There are 10 hidden switches. A switch that is on adds its own fixed numbers to the row, and there is some noise. The rows also spread widely along 11 directions, which tell nothing about the answers.
In the rows, zero is written as 128.
Known rows, each followed by its switches (1 for on, 0 for off):
[126 133 166 109 169 131 151  74 126 143 128 145 135 122 115 112 126 150
 152 130 148  91 132 112  98 136 143 105  97 134  88 125 114 109 130  97
 126 117 123 126 169 155 152 140] | 0 0 0 1 0 0 0 1 0 1
[143 148 165 156 178 123 138 120 201 103 106 113  98 148 132  98 149 130
  91 111 153 126 167  65 131  93 139 140 119  50 208 136 123 205 126 124
 162 124  91 207  93 148 139 158] | 1 0 0 0 1 1 0 1 0 1
[131 119 170 152 158 153 120  96 182 106  83  90 134 113 114  95  50 166
 109 135 133 173 152  74 105  89 124 129  80  92 137 151 137 144 119 128
 180 118  79 171  97  91 141 120] | 1 0 1 0 0 0 1 1 0 1
[119 136 103 134 146 125 131 129 167  88 135 136 126 153 102 148 119 167
 173 160 108 161 123 131 127 139 125 137  43 114 110 114 103 115 124 115
 162 103 127 133  98 147 115 132] | 1 0 1 1 0 1 0 0 0 0
[148 134 163 104 153 184 113 130 161  97 119 112 123 138 120 104 116 140
 142 177 154 122 130 107 137 142 111 108  59 119  98 108 123 143  92 162
 160 115  99 151 144 132  89 115] | 1 0 1 1 1 0 0 0 1 1
[152 111 152 138 188 132 179  93 162 121  92 112 117 114 150 122 135 142
 152 162 153 117 131  66  39 115 116 132  81  91 126 132 123 107 135  88
 165 106  61 162 132 121 161 101] | 1 0 0 0 0 0 0 0 1 1
[142 123 132 137 157 145 141 141 176  97 141 131 112 164 135 142 149 134
 124 176 139 153 143 135 144 107 110 137  67  93 119 100 116 178 127 146
 137 132 131 146 120 112 105 123] | 0 0 0 0 1 0 1 0 1 0
[ 99 109 152 146 161  84 173  75 162 146  81 112 146 125 101 107  68 175
 121 109 132 187 149  51  62  96 131 142  76  96 136 170 128 117 176  78
 157 114  83 158 111 107 211 137] | 1 1 0 1 0 0 1 0 0 1
[155 113 134 162 159 105 130 100 139 173 116 159 137 136 145  64 114 157
 134 108 143 138 147 113 150  77 161 133 171  70  78  94 111 137 153  95
 132 156 101 145 123  83 109 159] | 1 0 0 0 1 0 0 0 0 1
[114 137 115 163 204 111 135 106 148  74 105 149  97 136 101 138 151 119
 154 132 115 142 104  86 106 136 170 112  39 100 152 131  94 140 129  98
 171  94 140 140  91 185 153 154] | 1 0 0 1 1 0 1 0 1 1
[144 118 196 101 157 200 126  91 173 103 113  90 134 118 124 112  58 156
 113 180 161 138 143 108  92 120  98  98  53 130  89 132 149 143 102 160
 162 110  93 143 160  88 140  76] | 0 0 0 1 0 0 0 1 0 1
[127 126 184  91 145 174 139  87 164 103 136  97 150 125 102 102  95 145
 109 169 151 138 143  85 107 131  96  87  34 112 145 138 136 139 122 170
 175 112 102 151 165 120 143 112] | 0 1 1 0 1 0 0 1 1 0
[111 129 124 130 132 127 167 133 120 147 141 141 153 129  93  80 110 166
 172 164 105 191 144  85 108 135 132 111  57  91 117 119  85  64 156 121
 174 104 124 127 142 110 129 133] | 1 0 0 0 1 0 0 1 1 0
[126 112 146 123 135 125 127  52 137 128  98 120 165 102 111  95  35 179
 132 126 135 145 131 101  81 119 122 113  74 126 105 156 145 103 144 133
 178 109 105 125 144  96 174 129] | 1 0 0 0 1 0 0 0 0 1
[126 172 156  96 156 115 144  92 182  91 141 126 140 136 117 116 167 136
  94 112 152  72 151  91 129 152 113 134  80  89 245 152 125 176 115 136
 159 120 120 195 154 218 128 173] | 1 1 1 0 1 0 1 1 0 0
[131 110 159 166 196 135 120  96 172 131  99 128 103 148 107  98 113 136
 119 121 142 159 134  86 150  80 158 120  94  80  97 113 106 180 131  98
 138 131  97 150  86 110 133 157] | 1 0 1 1 0 1 1 0 1 1
[107 123 150 140 115  64 137 156 154 137  74  92 115 162 132  90 117 160
 145 109 164 146 168  56 111 116 136 164 136 103 133 150 132 148 151 126
 146 111  62 177  67 113 173 147] | 1 1 0 0 0 0 0 0 0 1
[127 121 152 118 138 176 110 117 164 113 137 114 150 134 115  92  56 170
 104 167 138 175 144 132 148 125 108 100  71 107 103 121 129 175 123 179
 167 114 113 124 132  62 122 106] | 1 0 0 1 0 0 1 0 0 0
[128 135 180 133 148 178  91 144 166  89  87  88 110 126 106 104  54 151
 121 155 143 170 151  97 133 118 113 118  76 118 104 142 122 152  88 159
 159 105 111 152 102 107 124 103] | 1 0 0 1 0 0 0 1 0 0
[137 134  74 135 165 124 114  94 152 120 175 167 150 143 149  54 143 174
 148 130 121  98 108 120 146 156 189  93 112  71 173  79 119 164 140 157
 230  99  64 141 109 119  89 150] | 1 0 1 1 0 1 1 0 0 1
[150 108 107 131 170 117 136  34 168 129 118 148 164 120 140 112  61 195
 128 110 129 152 119 136  90  85 165 139  82  87 101 131 158 104 155  93
 179 134  91 147 146 118 124 147] | 1 0 0 1 1 0 0 1 1 1
[138 130 167 104 135 133 140 125 191 146 143 104 141 168 138  57 127 172
 100 130 171 121 170  79 145 116 126 129 129  66 160 114 138 191 141 160
 167 128  39 190 123 102 117 135] | 1 1 1 1 0 1 0 1 0 0
[116 146 139 161 171  98  95 104 137 102 104 140 102 133 119 107 138 130
 124  94 142 111 134 106 151 125 167 116 132 100 153 133 106 181 118 123
 145 112 134 148  84 158 151 176] | 1 0 0 0 0 0 0 0 0 1
[118 144 156 120 164 162 136 121 135 126 175 137 121 147  83  93 155 122
 155 177 123 158 132  98 156 146 129  67  45 101 133  93  69 114 119 141
 156 105 146 128 151 140 108 143] | 0 1 0 0 0 1 0 1 1 1
[118 152 153 106 147 173 141  93 164 106 162 127 161 122  92  92 100 156
  99 163 128 166 151 105 123 137 111  88  34  83 189 135 115 149 130 171
 187 111 134 151 168 124 127 136] | 1 0 0 0 1 0 0 1 1 1
[130 120 167 117 137 127 139  58 166 137 110 119 168 119 100 110  55 173
 100 120 139 163 152 104 119  92  93 131  86 104 119 154 133 125 144 112
 137 145 121 150 156 106 155 148] | 1 1 1 0 1 0 0 0 0 0
[137 107 164 130 151 158 146  94 148 114 110 108 133 120 121 124  91 153
 148 176 140 139 132 100  86 119 107 105  67 129  79 121 124 114 125 125
 155 112  97 131 132  90 152  95] | 0 0 1 0 0 0 0 0 0 1

New rows. What belongs after each?
[152 100 155 129 175 102 159 102 186 117  75 108 110 162 163 112 147 150
 144 123 181  87 140  73  72  95 164 164 112  88 102 122 160 161 148 103
 151 131  33 190  94 141 146 130] | 1 0 1 1 1 0 0 1 1 1
[119 137 156 128 174 119 183 106 193 105  98 117 128 141 104 157 116 153
 113 139 137 173 157  79  78 101  99 160  33  92 162 163 127 147 143  89
 135 123 117 178 137 152 164 141] | 1 0 0 1 1 0 1 0 1 1
[149 145 162 116 171 171 122 104 180  96 119 114 126 114 133 121 106 155
 105 148 146 109 144 105 118 127  99 129  88 112 149 133 139 164  88 137
 159 120  97 167 147 133 113 114] | 0 0 1 1 0 0 1 0 0 0
[149 103 171 119 147 158 138  62 154 161  92 110 169  92 132  65  32 183
 101 129 152 148 148  80  85  96 100 124  95 100 110 150 155 119 136 139
 179 128  68 145 171  60 142 115] | 1 0 0 0 1 0 1 0 1 0
[143 147 134 127 134 118 120 172 169 114 105 116 110 159 149 109 138 167
 153 136 152 112 159 103 139 130 122 172 137 104 122 115 129 149 102 127
 142 124  77 181  95 141  90 132] | 1 0 1 1 0 0 0 0 0 0
[123 169 145 122 144 112 158 182 155 134 103 129 114 149 108 124 153 153
 166 143 133 157 168  73 121 133 102 176  82 104 144 136  96  91 110  90
 120 123 124 186 141 180  97 155] | 1 0 0 1 1 0 0 0 1 1
[131 110 118 128 165 109 128  75 143  99 128 141 130 144 149 104 149 140
 138 127 152  79 112 110 109 135 171 111  86 109 137 109 146 173 146 150
 185 112  84 140 109 140 145 147] | 0 0 1 0 1 0 1 0 1 1
[127 119 137 168 193 154 163 118 193 109 130 130 113 150  90 146 122 146
 131 171 106 218 141  96 127  80 119 123  28  72 120 110  89 146 137  85
 144 125 125 150 106 104 122 128] | 0 0 1 1 0 1 1 0 1 1
[139 138 203 144 211 183 109  66 172  97  95 122 112 105  88 110  89 116
  84 121 140 128 131  92 142  95 131  93  77  99 128 143 107 178  96 111
 135 133 145 156 135 152 141 147] | 1 0 1 1 1 0 1 1 0 0
[139 131 164 152 192 138 153  88 193 121 101 115 120 127 109  78  99 143
 104 123 133 173 148  33  99  90 137 111  75  54 182 144 112 137 142  97
 187 114  75 192 117 119 157 133] | 1 1 0 1 1 1 0 1 0 1
[101 150 117 167 142  97 130 150 131 133 127 152 130 146  82  85 115 152
 156 120  93 200 153  92 160 113 163 128  87  83 140 119  74 108 146 107
 156 118 155 144  96 139 114 176] | 1 0 0 0 1 0 1 1 0 1
[122 134 148 147 199 137 141  29 165 148 117 137 156  91  96  74  59 180
  98  91 118 169 132  68  91  96 155 106  71  71 180 161 126 122 142  88
 194 110  90 159 150 125 155 164] | 1 0 0 1 0 1 1 1 1 1
[149 131  88  91 117  68 120  78 138 142 145 151 162 149 174  69 135 187
 164  94 159  44 120 123 117 161 156 146 138 114 147 115 162 116 150 152
 197 112  53 150 142 155 108 163] | 1 1 0 0 1 1 0 0 0 0
[108 125 196 107 138 140 134  80 179 100 112  92 134 146  90 125  89 153
  96 128 162 122 158 103 119 118 106 118  63 118 141 158 142 196 132 155
 135 113 114 147 119 137 186 146] | 1 0 1 0 0 1 0 1 0 0
[114 163 118 143 134 138  88 102 152 107 121 121 160  95  96  86  32 195
 124 112  95 192 144 108 136 125 135 129  72 103 183 161 123  97 103 138
 204 101 131 155 126 131  99 155] | 1 0 0 0 0 0 1 1 0 1
[141 168 149 120 172 127 149 142 149 118 140 153 107 141 124 119 199 117
 140 145 146  91 147 108 147 143 114 134 106  90 167 113  87 149 104 113
 117 129 148 166 155 191  97 163] | 1 0 0 0 1 0 0 0 1 0
[176 123 158 136 204 181 104  60 178 134 117 130 130 108 149  44  85 154
  93 116 151 111 130  84 133  96 156 102 114  63 142 112 141 168 108 139
 200 127  59 167 148 104  90 132] | 1 0 0 1 1 1 1 1 1 0
[124  97 151 140 172  94 146  44 130 153 116 150 142 131 130  99 117 147
 128 106 157  98 125 120 104 108 163 109 125 108  84 122 122 163 171 103
 131 127 107 114 125 107 187 157] | 1 0 0 0 0 0 1 0 0 1
[ 99 168 129  88 127 108 150 110 169  95 156 130 154 149 113 124 141 179
 118 126 140 101 152 121 114 163 126 137  74 104 205 150 135 166 135 149
 167 104 110 166 138 184 146 158] | 1 0 1 1 0 0 0 1 0 0
[119 112 193 130 157 140 170 123 172 140 118 116 113 174  92 119 122 132
 127 160 152 170 164  86 125  88 115 118  64 104  73 117 106 157 151 113
 106 131 123 144 131 104 163 131] | 0 0 0 1 1 1 0 1 0 1
[106 141 127 115 138 136  86  76 137 103 151 138 159 129  98  76  61 168
 114 117 122 160 125 120 155 137 162  79  64 115 144 133 133 137 133 174
 197 106 132 129 137 121 131 151] | 0 1 0 1 1 0 0 1 0 1
[107 174 191 109 167 150 139 106 151  94 111 110 118 112  73 139 138 129
 136 137 138 112 146  81 111 152 105 121  45 124 177 164 100 118  86 111
 131 105 150 170 154 216 141 164] | 1 0 1 0 0 0 0 1 1 1
[121 144 115 140 157 109 108 102 134 122  98 145 136 117 110 103  84 171
 160 105 116 152 124  97 118 128 156 136  82 116 122 142 121  89 120 102
 170 112 120 146 127 156 117 162] | 1 0 0 1 1 0 0 0 1 1
[103 139 150 127 144 124 141 139 138 120 142 133 122 155 103  81 154 129
 113 142 148 141 153  85 144 143 134  95  94  82 167 121  96 193 150 169
 159 107 123 140 114 119 160 152] | 1 0 0 0 1 0 0 0 1 0
[112 115 128 171 176  84 121  50 146 133 130 150 131 137  94 100 100 152
 123  82 120 164 123 113 143  87 179 104 107  79 126 129  97 147 169  88
 148 127 138 128  91 129 169 185] | 1 1 0 0 0 1 0 1 0 0
[160 157 152 118 196 154 172  98 170 127 147 152 117 123 125 112 172 134
 142 153 135  96 139  87 103 130 123 116  81  86 160 107 100 108 109  86
 153 123 110 173 184 175 104 136] | 0 0 0 1 1 1 0 1 0 1
[107  98 110 172 164 132 155 102 171 101 126 127 132 152  85 104  78 163
 147 155  87 226 127  77 104  93 167  97  17  79 115 112 108 124 173 117
 208  99 101 130  72  81 160 117] | 0 0 1 1 1 1 1 1 0 1
[110 125 118 126 118  95 176 101 147 141 127 126 166 118 116 124  77 197
 137 136 113 175 158 103  76 122  96 153  70 112 144 156 132  96 158 109
 163 113 109 137 145 100 165 128] | 0 0 0 0 0 0 1 0 0 0
[134 126 145 132 135  56 127 114 161 130  90 119 108 167 150 146 136 158
 150  85 170  97 156 124 128  92 144 192 153 124  87 137 147 138 134  85
  94 148 105 173  98 169 136 164] | 0 1 0 0 0 0 0 1 0 0
[137 113 173 152 197 111 131  75 130 136 103 140  99 142 106  82 166  94
 156 117 155  87 111  64 135 118 168  85 113 102  94 103  83 144 140  97
 135 121 106 137 104 153 164 164] | 1 1 1 0 1 1 0 0 0 1
[122 155 158 126 138 117 138 169 151 122 129 129  99 172 108 107 174 126
 149 136 145 112 166  88 158 136 126 138  97 110 145 114  99 158 116 144
 127 115 129 160 117 169 114 157] | 0 0 0 0 1 1 1 1 0 0
[144 158 126 136 157 167  84 101 159  69 123 116 124 102 105  96  83 147
 141 142 104 143 115  77 137 147 114  96  52 115 180 133 115 103  77 157
 218  89 115 156 122 149  97 125] | 0 1 1 0 1 1 0 0 0 0
[134 138 145  85 146 149 142  63 141 124 138 124 160 112 111 105 108 173
 176 153 137  90 120 102  79 163 121 114  41 133 128 133 132  66 116 129
 184  96  88 141 175 170 117 137] | 1 0 1 0 0 1 0 1 1 1
[125 140 127 138 168 107 176  81 175 108 123 128 147 114 100 152 111 167
 147 139 105 170 138  97  79 108 108 146  54  86 159 149 100  69 140  56
 151 123 129 170 138 170 142 139] | 1 1 1 0 0 0 0 1 0 0
[145 171 114 123 131 130  90 141 186  77 141 119 136 150 139  91 130 163
 121 127 134 123 150 114 176 134 136 143 105  77 209 119 133 154  95 161
 190 126  99 204 111 169  56 157] | 1 1 1 0 1 0 0 1 0 1
[ 96 129 141 118 132  74 116  87 117 145 123 138 131 158 113  90 139 154
 152  87 162  87 133 108 136 146 171 124 114 126 120 132 128 166 156 144
 142 105 103 124 108 154 170 192] | 1 0 0 0 0 1 0 0 1 1
[113  97 155 132 124  71 134 108 143 131  98 117 112 179 140 134 121 155
 149 110 173 110 149 132 116  96 165 155 130 132  47 121 145 166 164 121
 104 133 102 134  84 121 175 151] | 0 0 0 0 0 0 0 1 0 1
[104 147 160 124 136 104 112 111 150 116 117 123 131 149 110  82 114 147
 105  92 156 115 160  98 151 126 154 126 111 103 169 146 132 194 136 160
 154 118 120 161 110 150 152 181] | 1 0 0 0 1 0 1 1 0 1
[115 113 149 160 167 137 135  81 173 114 119 121 129 138  80 135  69 158
 119 137 114 219 141 116 125  75 129 119  44  85 105 139 104 138 148 103
 140 119 147 128 103 103 157 145] | 1 0 0 0 0 1 0 1 1 0
[105 134 173 120 128 138 119 147 148 107  97 100 108 161  84 113  89 143
 161 149 138 159 150  77 125 134 129 121  45 144  90 138 119 124 119 148
 151  95 119 137 107 138 149 129] | 0 0 0 1 1 1 0 1 0 1
[138 135 121 150 179 121 103  73 158 104 123 131 128 117 126  84 117 148
 131 111 125 109 111  84 134 136 154 103  99  85 179 123 115 148 116 128
 201 104  86 154 100 147 125 153] | 1 1 1 0 0 1 1 0 0 0
[131 158 131 145 170 162  97 104 169  58 114 114 121 107 108 108  85 147
 113 139 115 166 127  90 117 130 138 108  41  87 205 150 125 135  95 153
 213  92 125 172 115 156 113 135] | 1 0 0 0 1 0 0 1 1 1
[113  95 131 158 171  95 164  41 140 142 107 139 162 112 101  80  75 159
 121 111 118 168 120  65  84  99 151  94  79  81 131 141 111 117 188  98
 185 117  95 127 115  94 201 143] | 1 1 1 0 1 0 1 0 0 0
[138 129 162 151 178 129  83  91 149  65  74 109  83 122 141 139 112 119
 132 115 161  81 117 103 112 125 149 117 108 139 117 142 140 178  92 137
 150 101 112 144  83 155 161 132] | 0 0 0 0 0 0 0 0 0 1
[124 136 148 130 162 129 115  63 150  97 119 136 133 122  92 125  92 145
 131 124 128 134 122 115 123 126 128 107  55 122 132 141 117 137 123 129
 159 106 149 128 133 149 159 157] | 1 0 0 0 1 1 0 0 0 1
[139 156 127 146 195 116 113  82 137  93 119 151 111 104 118 126 145 122
 148 116 124  98 109 108 123 143 142 109 103 107 157 133  87 113  99  90
 153 107 147 145 128 193 127 155] | 1 1 0 0 0 0 0 0 0 0
[135 119 163 195 207 125 135 155 137 125  93 126  57 143 119  95 181  85
 157 150 141 159 133  46 137  94 162 100 123  73 101  92  60 144 124  84
 132 117 109 154  67 117 137 133] | 0 1 0 0 0 0 0 0 1 1
[123 149 138 131 155 112 133 107 151 121 149 143 132 153  96  80 154 133
 147 127 128 129 135  85 155 132 155 103  82  82 166 109  89 130 136 122
 167 116 119 161 120 167 117 175] | 1 1 1 0 1 1 0 1 0 1
[108 144 155 152 155  98 155 108 120 162  97 142 133 114  84  91  99 151
 152 102 112 169 159  60 111 103 141 134  99 107 127 147  94  79 142  75
 134 124 142 147 138 144 153 171] | 0 0 0 0 1 0 1 1 0 1
[146 147 134  84 128 126 131  80 145 159 152 133 162 119 150  73 111 197
 137 114 153  77 148 114 110 145 125 140 122 111 157 130 155 112 118 148
 181 117  71 159 184 143  95 151] | 0 0 0 0 0 1 0 1 1 0
[106 128 148 155 145 126 123 103 138 130 131 144 132 136  70  93  89 142
 125 128 113 189 144 100 155 112 130  94  76  98 117 128  85 146 150 132
 147 112 158 113 114 102 163 161] | 1 0 0 0 1 1 0 0 0 0
[164 151 122 116 193 163 179  82 191 110 139 145 140 106 119 141 125 163
 141 168 112 148 126  99  71 128  85 140  28  82 170 133 113  74 109  77
 176 115 112 168 189 165 100 118] | 1 0 0 1 1 1 0 0 1 0
[145 110 149 106 172 130 110  76 158 103 128 120 107 161 152 102 138 134
 144 132 174  54 108 116 117 145 168  99  95 129  97 104 147 175 123 158
 170 102  70 133 116 149 139 123] | 0 1 0 1 0 1 1 1 0 0
[104 142 142 132 135 148 122 127 123 134 141 133 153 120  77  53  85 146
 137 153 106 194 140  72 153 146 121  77  56  99 151 122  80 106 135 158
 188 100 136 129 141  98 126 141] | 1 1 0 0 1 0 1 0 0 1
[140 115 117 140 144  93 135  84 143 142  96 132 149 119 153  70  91 176
 140 105 143 110 135  83  89 115 155 141 127  97 132 131 147 124 153 123
 188 117  63 155 120 106 145 143] | 1 0 0 0 1 0 1 0 0 1
[160 136 125 134 149 179 114 110 177  83 147 133 145 124 121 138  77 159
 124 184 110 185 131 159 146 113  90 115  50  96 109 110 111 129 104 147
 163 127 155 132 146  96  84 106] | 1 0 0 0 1 0 0 0 0 0
[133 148 116 166 183 118 169 124 165 124 144 151 120 133 115  82 159 139
 134 135 102 160 150  58 117 114 151 116  86  51 206 112  84 125 143 102
 192 109 112 175 117 137 122 149] | 0 0 0 0 1 1 1 1 0 1
[127 132 122 136 140  82 169 178 157 122  99 121  85 177 143 143 178 149
 195 148 146 114 150  79  90 137 129 174 102 119 101 114 115 118 135  96
 134 102  76 160  85 152 142 119] | 0 0 0 1 0 1 0 0 0 0
[105  95 141 131 139  79 163  72 147 137 113 130 152 160 119  94 118 157
 133 113 150 118 139  97  95 111 174 121  88 101 112 127 135 162 193 129
 159 119  86 134  98 117 195 157] | 1 0 1 0 1 0 1 1 0 1
[138 150 200 116 171 158  83  88 161  94  92 105 105 119 117 127 103 132
 102 112 173  88 143 122 146 115 120 127 107 126 128 153 135 180  77 141
 117 127 135 159 138 173 125 156] | 1 0 0 0 0 0 0 1 1 0
[134 158 178  92 146 131 170  61 148 160 121 139 167 100  85 117  96 167
 134 122 134 120 156  87  92 133  70 138  66 124 150 166 116  71 119  86
 123 126 144 153 219 169 143 167] | 1 0 0 0 1 1 0 0 0 1
[124 174 128 164 182 122  99 132 143  90 123 146  97 120 118  81 153 124
 121 100 121 114 140  74 158 132 175 108 117  80 219 126 100 165  97 135
 187 105 133 177  99 182 110 172] | 0 0 0 0 1 0 1 1 0 1
[160 121 174 146 189 159 160  97 194 118 109 109 115 122 144 122 136 140
  94 154 160 130 155  84 102  82 102 132 106  68 147 121 129 174 117 104
 139 142  77 186 133 101 132 118] | 0 0 1 0 0 0 0 0 1 1
[158 150 153 151 184 170  88 103 196  81  94 117 119 107 130  98  78 154
  80 115 135 140 142  96 151 100 122 133 104  79 176 139 137 187  81 135
 179 130 102 186 116 128  93 136] | 1 0 1 1 1 0 1 0 0 0
[134 147 171 142 182 185 116 122 171 106 132 126 111 136  94  71 115 123
 113 159 131 162 142  76 153 119 138  79  69  75 149 110  91 165 110 150
 174 107 117 155 125 119 114 130] | 1 0 0 1 1 1 0 1 0 1
[112 147 151 125 161 126 130  45 148 136 146 144 158 111  99  89 107 163
  95  97 131 110 144 101 137 128 129  99  97 103 188 145 126 169 131 131
 164 117 121 145 156 140 157 182] | 0 0 1 0 0 1 1 0 0 1
[161 141 164 138 155 150 135 158 170 140 107 116 102 142 131 117 129 145
 154 158 141 141 164  93 142 102  89 162 108 110  98 108 107 116  89 102
 119 133 109 169 136 119  77 125] | 0 0 0 0 0 1 1 0 0 1
[126 135 125 180 188 126 138 116 184  98 102 134 108 132 102 143  91 153
 109 128 104 227 149  92 125  67 130 141  65  71 146 142 110 143 131  80
 148 133 141 168  98 116 136 147] | 0 0 0 1 1 0 0 0 1 1
[100 175 152 100 109 126 148 149 157 122 158 130 153 145  83 126 129 173
 134 149 120 156 174 126 153 144  90 145  75 110 162 136  94 124 120 129
 119 124 160 160 154 169 109 164] | 1 0 1 0 0 0 0 1 0 0
[160 130  84 112 146 117 178 101 172 121 159 150 147 141 152 145 147 182
 168 163 122 126 130 130  83 130 105 161  59  96 140 108 134  81 138 105
 173 122  96 153 166 144  92 124] | 0 0 0 0 1 1 0 0 1 0
